There are 3 nested groupings, the coarsest first. Each group lies inside one group of the grouping before and may be the whole of it. The rows also spread widely along 9 directions, which tell nothing about the answers.
(in the rows, 128 means zero)
Some rows, each with its group in each grouping after it:
[165 143 127  81 199 129 155 109  69 106 155  91  93  62 137 134 156 159
 115 129 119 110 132 111 159 123 123 106 170  93  89 153]	mezu k_772 k_492
[127 121 175 114 110 127 110  88 118 126  77 102  78  90 168 173 160 121
 111 182  88 105 114 133 220 137 121 105 158 117 112 163]	mezu k_536 k_814
[136 123 118 127 141 151 127 127 107 127 139 122 116 134 125 121 120 120
 137 113 126 125 122 154 135 142 153  99 126 129 134 137]	mezu k_312 k_319
[ 79  77 101 176 142 143 121  57 137 126 127 138 136 125 178 111 126 125
 119 141 131  51  97 136 162 173 173  74  96  92 141 169]	tosa k_898 k_241
[ 87 107 136 164 112  93 112  88 135 125 112 147 117  86  91 169 112  98
 155  79  93 134 147 141 154 120 118 138 108 140 143 107]	tosa k_683 k_433
[110 113 129 135 126 134 125 130 131 129 137 121 125 121 100 121 106 118
 143 112 118 144 132 145 119 127 133 100 105 135 149 129]	tosa k_926 k_135
[ 66  81 136 128 208 127 129  98 150 159 180 122 110 133 116 150 118 117
 107 107 147  83 115  83 127 167 120  58  95 118 118 171]	mezu k_772 k_287
[167 126 196  71 165 107  83 110  84 163 102  38  53 130 103 160 170 124
  71 134  93 120 105 146 171 161  64 121 144 181 100 125]	rageb k_608 k_428
[159 144 127 103  86 111 171 130 126 108 148 153 153  70 132 132 123 145
 149 142  95 120 148  91 154  82 164 102 139  63  93 147]	mezu k_536 k_310
[ 68  96 132 139 206  95 107  57  96 148 125 115  68 137 154 201 148 138
 134  47 103 103 174 153 132 152  97 137  99 188 136 130]	rageb k_566 k_69
[121 111 125 104 153 107 151 113 118 121 153 139 121  80 122 140 132 149
 140 110 133 117 151  80 162 118 136  98 128  87 105 142]	rageb k_608 k_816
[206 114 139  88  92  93 170 124 168 128 206 173 179 117 143  96 122 160
 141 122  97  86 125  55 116  96 190  62  88  40  73 142]	tosa k_683 k_65
[102 125 121 145 138  99 103  97  93 157 123  95 128 117  50 142 103 104
 107  71 115 107 139 159 107 136  90 139 107 174 128 106]	rageb k_404 k_545
[ 62  97 112 186 126 140 102  52 100  94  54 128  91  69 156 158 135 110
 152 135 109 111 122 181 215 157 137 136 148 128 168 149]	tosa k_926 k_448
[138 119 121 148 122 109 114  78  95 124 113 126 115 112 148 131 137 126
 135  86  82  92 132 173 146 133 140 133 115 132 132 121]	tosa k_898 k_876
[142 112  99 120 132 142 142 121 109 112 146 134 146  94 114  97 124 134
 137 122 152 103 111 102 162 142 166  87 130  74 113 143]	rageb k_608 k_809
[179  97 132  74 166 155 152 200 148 124 209 142 125 136  97  84 118 128
 166  92 186 163 108  62 141 141 173  43 113  84 115 132]	rageb k_608 k_809
[ 96 116  92 153 169  92 162  75  98 100 152 197 108  84 178 180 140 147
 194  22  99 108 204 138 147 103 166 141 123 114 133 130]	mezu k_312 k_319
[ 79 120 118 136  74  91 145 121 160 155 147 172 155 148 106 161  85 132
 178  73 101 153 209 128  82  86 139 121  62 144 132 123]	rageb k_566 k_69
[ 22 109  95 179 124 135 125  94 129 133 117 103 155  90  71 130  79 105
 113 157 136 119 137 147 110 128 107 120 103 121 154 146]	tosa k_898 k_876
[ 74  89 130 156 138 129 113 108 144 122 117 152  89 131 147 157 118 115
 182  77 119 151 157 160 149 138 143 107  98 158 176 135]	tosa k_926 k_135
[147 148 154  88 179  93 136 110  82 129 139 100  71  81 121 179 151 140
 135  80  85 142 173 136 142 106  93 137 149 148 103 126]	mezu k_772 k_492
[106 105 114 135 125 104 136  92 119 118 126 168 120  99 151 156 134 138
 167  77 117 106 164 120 170 125 155 119 113 108 128 137]	rageb k_608 k_809
[111  74 203 107 141  55  96  93 186 179 158 161  94 134 115 194 143 105
 127  65  93  94 133  55 180 144 101  83  82 139  95 130]	rageb k_608 k_809
[116 124 215  94  94  95  99 118 162 167 109  86  98 101  82 184 130  95
  82 191  79 127 114  89 178 117  70  97 130 133  90 148]	mezu k_536 k_814
[125 118 129 101 122 113 142 118 119 140 136 129 121 131 142 140 129 154
 139 120 114 122 167 124 132 115 138 103 107 119 117 143]	rageb k_608 k_816
[106  87 152 109  87 101 134 150 206 181 189 178 161 188 101 130  89 118
 157  85 126 128 158  77  90 117 155  56  38 122 122 140]	rageb k_608 k_809
[111 147 136  99 117 101 150  93 114 165 146  85 156 121 117 151 116 150
  70 177  80  79 160 123  69  94 100 111 104 119  87 161]	mezu k_536 k_814
[200 131 137  95 113 103 133 130 106 129 149 126 128 107 103 113 130 136
 138  88 112 110 124 111 149 118 149 104 129 109  92 116]	rageb k_404 k_545
[150 109 128 106 138 124 143 126 142 156 190 113 160 154 119  87 110 140
 103 131 118  86 112 108  79 132 150  67  80  98 108 146]	tosa k_898 k_876

New rows, each followed by its group in each grouping:
[163 129 148 111 122 132 117  93 104 138 115  85 123 108 131 123 146 121
  74 174  92  64  73 126 170 154 130  87 143 104  90 157]	mezu k_536 k_310
[ 60  91  90 142 153 119 160  71 139 118 150 163 140 105 178 155 121 166
 158 116 139  89 172  93 141 124 164  96  98  84 122 171]	rageb k_566 k_69
[ 92 123 103 149  74 123 127 114 116 128 100 144 144 112 103 132 102 121
 153 115 118 135 158 155 143 118 144 123 109 123 143 126]	rageb k_608 k_816
[135 124 174 109 107 120  98  93 127 169  98  83  98 143 134 151 140 115
  83 171  81  83 103 145 156 153 111  89 114 142 105 160]	mezu k_772 k_287
[101 121 161 115 116 116 133 153 158 147 150 118 126 103  61 153 101  96
 126 134 118 157 129  91 137 110 106  93 120 125 118 135]	mezu k_536 k_310
[153 128 168 102  88  86 102  75 112 156 100  90 131  90  96 142 143 123
  67 170  79  62  99 103 181 136  95 114 132 109  73 139]	rageb k_608 k_809
[108 119 129 132 162 102 142  95 107 123 149 146 109  91 138 174 136 129
 140  74 101 107 161 118 140 112 128 122 129 121 114 136]	mezu k_536 k_814
[194 127 151  38 209 169 155 199 101 132 192  48  75 163 144  91 142 168
 128 148 150 181 136 134  87 125 133  70 126 134 124 144]	tosa k_898 k_876
[159 128 119 107 174 125 136 155  76  96 144 122  88  68  80 132 137 122
 168  54 146 177 142 121 175 126 125 125 161 126 127  97]	rageb k_608 k_816
[134 102 148 107 179 133 123 121 128 136 158 102  99 133 127 124 131 135
 122 114 125 116 114 122 127 150 128  80 108 134 131 144]	tosa k_926 k_135
[ 39 121  88 163 158 126 156 115 109  73 119 148 109  22  96 165 105 128
 192  92 141 186 192 134 160  90 121 149 150 112 169 127]	tosa k_926 k_135
[125 129 143  94 157 104 152 123 122 122 162 105 122  74  96 138 123 149
 122 134 109 138 152  94 123  99 107 109 129 105 106 138]	tosa k_926 k_135
[ 87 132  95 165 103 168 131 155 101  63  82 110 113  15  60 116  99  91
 184 151 159 212 125 153 206 108 133 140 184  92 166 114]	tosa k_898 k_876
[150 114 142 127  77  91 118 130 137 135 133 180 120 128 111 147 120 112
 180  46  97 144 155 128 162 116 156 112  99 132 128 100]	rageb k_608 k_816
[ 75 118 124 129 103 113 133 100 123 131 102 127 126  93 125 159 119 135
 140 145 118 124 168 126 161 113 122 124 118 116 129 149]	rageb k_608 k_809
[ 75 113 100 129 173 136 137  75  87 124 114  94 104 114 159 156 134 160
 122 137 133 105 160 149 134 142 121 123 122 134 130 160]	rageb k_566 k_69
[127 104 128 114 138 125 132 134 123 123 141 138 112 104 115 129 127 128
 152 103 141 137 131 104 173 137 146  91 128 105 125 132]	rageb k_608 k_816
[130 109 108 111 133 143 146 129 133 139 167 127 149 150 131 106 109 148
 135 128 145 114 132 105 107 136 162  72  92 101 115 152]	rageb k_566 k_69
[137 144 121 129  87 108 122 108  83 111  86 121 123  64  90 142 130 122
 141 115 100 132 145 148 179 110 122 151 150 117 115 112]	rageb k_608 k_809
[143  99 112 135  89 121 142 109 139 106 137 184 155  84 136 109 123 129
 163 116 133  97 112  81 204 134 191  77 126  49 109 143]	rageb k_608 k_816
[144 121 157  97 126 133 127 129 135 142 133 106 106 118 124 134 130 125
 118 159 116 118 109 111 165 138 134  73 131 103 105 161]	mezu k_772 k_287
[208 137 126  92 148 164 125 129  66 103 117  77  91 124 162  87 155 154
 128 141 112 122  98 182 147 151 158 101 151 128 128 136]	tosa k_926 k_135
[ 87  96 139 123 163 109 127 112 130 127 138 144  93  97 126 169 136 126
 159  86 136 136 157  99 178 132 123 109 119 122 131 139]	rageb k_608 k_809
[ 91 132 110 142  89 111 144  81 127 131 125 137 170  82 107 137 102 129
 107 169 102  84 139 117 137 109 138 114 125  83 105 157]	mezu k_312 k_319
[123 112 138 118 179 115 125  94 110 151 154  95  99 151 157 137 140 144
 108 100 100  96 145 152 101 140 122 103  93 152 127 139]	tosa k_898 k_241
[187 143 163  82 147  89 138 124 108 131 161  82 121  70  82 123 140 135
  91 137  90 118 119  89 139 104  97 111 143  98  74 117]	tosa k_898 k_241
[ 90 125 105 129 175 150 146 122  95 104 130 107 102  66 109 142 121 125
 145 128 151 143 139 127 160 129 130 106 155 103 133 153]	mezu k_772 k_287
[103 121 110 134 144 130 146 111 116 120 144 137 130  83 108 135 114 124
 142 111 127 119 136 115 149 123 142  97 131  99 122 149]	mezu k_772 k_492
[137 114 196  78  91 111 117 102 175 187 128 114 102 188 188 158 142 145
 106 179  67  90 138 120 135 131 135  60  77 135  99 184]	mezu k_772 k_492
